The rows come from 4 hidden closed curves, with some noise, and rows from the same curve form a group. Each curve winds through 4 dimensions. The rows are also pushed far along 3 directions, which tell nothing about the answers.
In the rows, 128 means zero.
Known rows, each followed by its group:
[132 125 129 114 126 121 115 140 100 139 130 139 126 135]
(1)
[ 99 144 136 150 116 118 146 125 142 112 143 101 119 123]
(0)
[105 138 136 144 115 115 162 131 133 109 145 103 101 108]
(2)
[135 132 114 132 127 139  98 133 148 136 129 142 156 153]
(1)
[113 142 116 171 118 154 175 111 146 110 161 104 134 113]
(0)
[159 115 140 104 136 146  72 124 118 148 117 180 145 161]
(0)
[109 147 119 157 133 147 117 114 151 105 133 106 194 151]
(3)
[153 121 100 144 107 148 146 149 148 141 149 135 103 122]
(0)
[120 131 130 121 140 114 125 123 121 130 109 114 140 122]
(0)
[138 114 128 109 139 120 122 130 126 152 126 153  93 119]
(1)
[145 124 122 132 111 139 139 135 132 127 143 141 113 129]
(3)
[143 116 139 106 125 117 114 150 102 133 111 138 104 127]
(0)
[112 146 117 163 114 141 163 128 134 112 145  90 139 116]
(0)
[125 131 128 136 122 133 159 124 119 120 148 126 118 117]
(2)
[161 110 103 106 116 129  97 160 132 178 134 171  88 138]
(1)
[133 133 124 130 123 141 107 132 113 124 128 130 167 150]
(1)
[128 126 126 130 129 123 154 129 115 122 128 115 120 108]
(3)
[122 123 158 103 120  82 121 159 100  98  98 110  97 123]
(2)
[122 122 136 109 120  95 118 156 119 125 112 120 101 126]
(1)
[118 126 151 122 119 105 127 139 129 101 124 122 110 130]
(3)
[127 129 141 118 152 131  90 112 119 115 101 130 182 151]
(1)
[143 116 132 102 128 111 129 145  96 133 121 140 103 119]
(2)
[118 132 107 147 131 138 146 112 152 150 148 127 125 116]
(0)
[ 99 141 161 132 132 119 113 111 129  99 122 116 148 142]
(2)
[114 126 125 121 141 115 109 129 129 134 116 123 140 129]
(3)
[115 139 145 135 133 131 126 115 115  94 117 108 175 138]
(2)
[101 143 150 144 141 142 102  98 141 116 126 123 171 150]
(2)
[113 119 158 105 139 102 118 128 109 129 108 133  96 119]
(2)
[133 126 125 134 118 136 136 136 131 125 146 142 112 130]
(1)
[143 120 107 117 127 125 100 141 135 166 126 147 124 137]
(1)
[106 127 151 120 141  94 161 130 109  81  98  82 114  95]
(0)
[137 131 112 123 136 140  92 126 132 144 120 138 175 153]
(3)
[127 135 108 138 117 133 131 124 143 154 146 128 130 131]
(3)
[123 123 125 123 144 125 129 121 124 134 120 127 127 116]
(1)
[132 121 153  97 134 110  72 140 117 129  97 144 139 156]
(2)
[129 124 139 131 120 122 153 141 110 102 127 112 113 115]
(2)
[143 118 122 126 133 145 116 134 134 129 131 150 132 138]
(3)
[132 125 119 131 111 134 140 140 124 152 150 142  79 115]
(0)
[140 113 114 114 128 114 149 150 112 146 125 129  75  97]
(3)
[130 137  97 162 115 151 156 137 162 121 156 112 131 126]
(3)

New rows, each followed by its group:
[110 125 162 122 134 108 141 131 112 108 115 117  89 111]
(2)
[124 129 136 136 120 134 125 130 138 121 132 127 119 133]
(2)
[127 140  88 161 118 164 144 116 142 156 171 133 154 130]
(1)
[121 134 120 132 142 130 119 113 139 129 115 116 166 132]
(0)
[129 120 132 119 141 116 143 130 117 115 111 114 121 108]
(0)
[107 136 134 139 119 105 142 137 142 108 127  96 113 121]
(0)
[132 114 150  94 132  94 132 145  88 126 109 132  86 108]
(2)
[133 115 154 105 135 117 127 130 102 126 119 146 100 121]
(2)
[108 131 128 127 144 113 117 129 129 115 112 109 149 130]
(3)
[100 149 128 156 116 132 136 120 146 120 147 105 144 135]
(0)
[107 140 152 142 121 129 137 120 126  84 133 107 151 140]
(2)
[157 124 104 137 101 139 165 143 129 147 152 134  87 111]
(3)
[127 116 136 107 139  96 131 143 117 118  99 112 108 111]
(0)
[148 125 106 115 128 147  74 128 124 181 137 172 158 160]
(1)
[127 115 144 111 129 115 121 138 120 143 125 144  75 117]
(2)
[130 134 131 131 130 140  99 123 123 133 124 134 168 149]
(0)
[113 128 130 133 116 104 172 148 105 116 136  98  86  95]
(1)
[124 134 142 134 137 140 121 115 123 106 129 130 160 140]
(1)
[141 121 135 106 131 122 108 137 100 128 112 138 145 140]
(2)
[125 124 145 114 118 112 104 139 126 135 125 143 106 141]
(0)
[113 136 150 131 128 115 131 130 122  85 114  99 142 130]
(0)
[124 128 133 125 117 120 151 132 114 117 141 122 117 117]
(2)
[111 136 125 139 140 134 131 104 140 139 138 125 143 125]
(0)
[133 132 133 115 126 118 100 128 115 130 108 126 157 145]
(3)
[142 114 140  99 150 118 101 129 112 131  99 143 135 131]
(0)
[130 129 129 135 119 130 127 140 137 115 127 121 130 135]
(0)
[114 133 113 137 123 121 126 136 152 137 139 119 119 127]
(3)
[126 134 128 131 115 130 111 134 128 122 135 132 146 149]
(1)
[120 127 127 125 124 117 144 139 112 134 136 122 105 113]
(1)
[111 142 124 144 119 128 153 114 135 127 145 112 128 118]
(3)
[122 129 130 141 127 133 145 133 133 124 130 114 107 116]
(2)
[137 125  99 138 116 143 147 135 126 159 159 141 104 118]
(1)
[111 138 146 127 136 126  92 119 131 117 110 121 164 152]
(2)
[ 82 142 173 126 146 107 104 102 118 103 107 110 157 139]
(2)
[138 124 123 134 121 137 149 138 120 118 136 123 123 119]
(2)
[144 115 115 125 131 123 151 141 146 121 123 126  95 108]
(0)
[133 127 127 118 137 139  92 123 115 154 119 149 154 145]
(0)
[147 120 123 111 120 125 106 138 117 147 134 158 122 140]
(2)
[124 126 139 113 127 112 119 143  95 126 118 127 125 129]
(1)
[110 137 162 111 134 107  96 131  85  99  99 112 170 145]
(1)
[113 127 135 122 147 122  99 125 137 120 116 133 151 141]
(3)
[130 121 119 137 127 119 171 138 150 107 128 103  94  98]
(0)
[105 144 144 143 124 129 135 122 112  91 133  99 165 137]
(1)
[129 125 141 109 120 106 128 140 104 119 127 132 113 127]
(2)
[121 131 148 108 141 120  82 122 103 140 105 140 161 151]
(0)
[103 137 130 132 140 108 126 123 141 115 116 101 139 123]
(1)
[130 128 126 134 137 141 144 114 126 127 134 129 133 117]
(0)
[139 126 131 118 151 141  81 105 146 128 110 152 184 158]
(0)
[130 127 119 121 119 120 114 141 120 153 135 138 119 134]
(1)
[117 122 151 117 125 100 117 148 117 110 104 112 107 125]
(2)
[116 134 161 108 125  96 109 128 102 109 101 113 143 137]
(3)
[104 141 128 160 129 142 157 114 139 107 141  97 138 116]
(2)
[112 132 131 124 139 114 115 116 137 131 118 119 144 132]
(0)
[136 130 118 133 115 135 133 144 117 124 134 119 136 131]
(1)
[130 127 140 122 122 133 120 124 126 125 142 148 127 140]
(2)
[127 123 139 108 133 106  95 142 130 124 103 129 127 139]
(1)
[150 126  94 138 110 154 154 131 135 153 171 154 110 126]
(2)
[113 145 127 146 122 142 112 119 134 126 136 119 166 148]
(0)
[132 132 146 122 127 144  91 117 129 119 131 154 162 163]
(2)
[134 122 148  95 135 107  71 142 121 123  93 146 142 156]
(1)
[104 123 149 108 141  80 131 151 111  97  95  97 101 109]
(3)
[135 119 130 122 127 123 131 138 133 135 134 147  88 121]
(1)
[ 95 137 138 134 147 110 143 114 128 106 115  91 140 111]
(1)
[113 141 128 135 151 144  89  94 154 133 126 138 187 158]
(1)
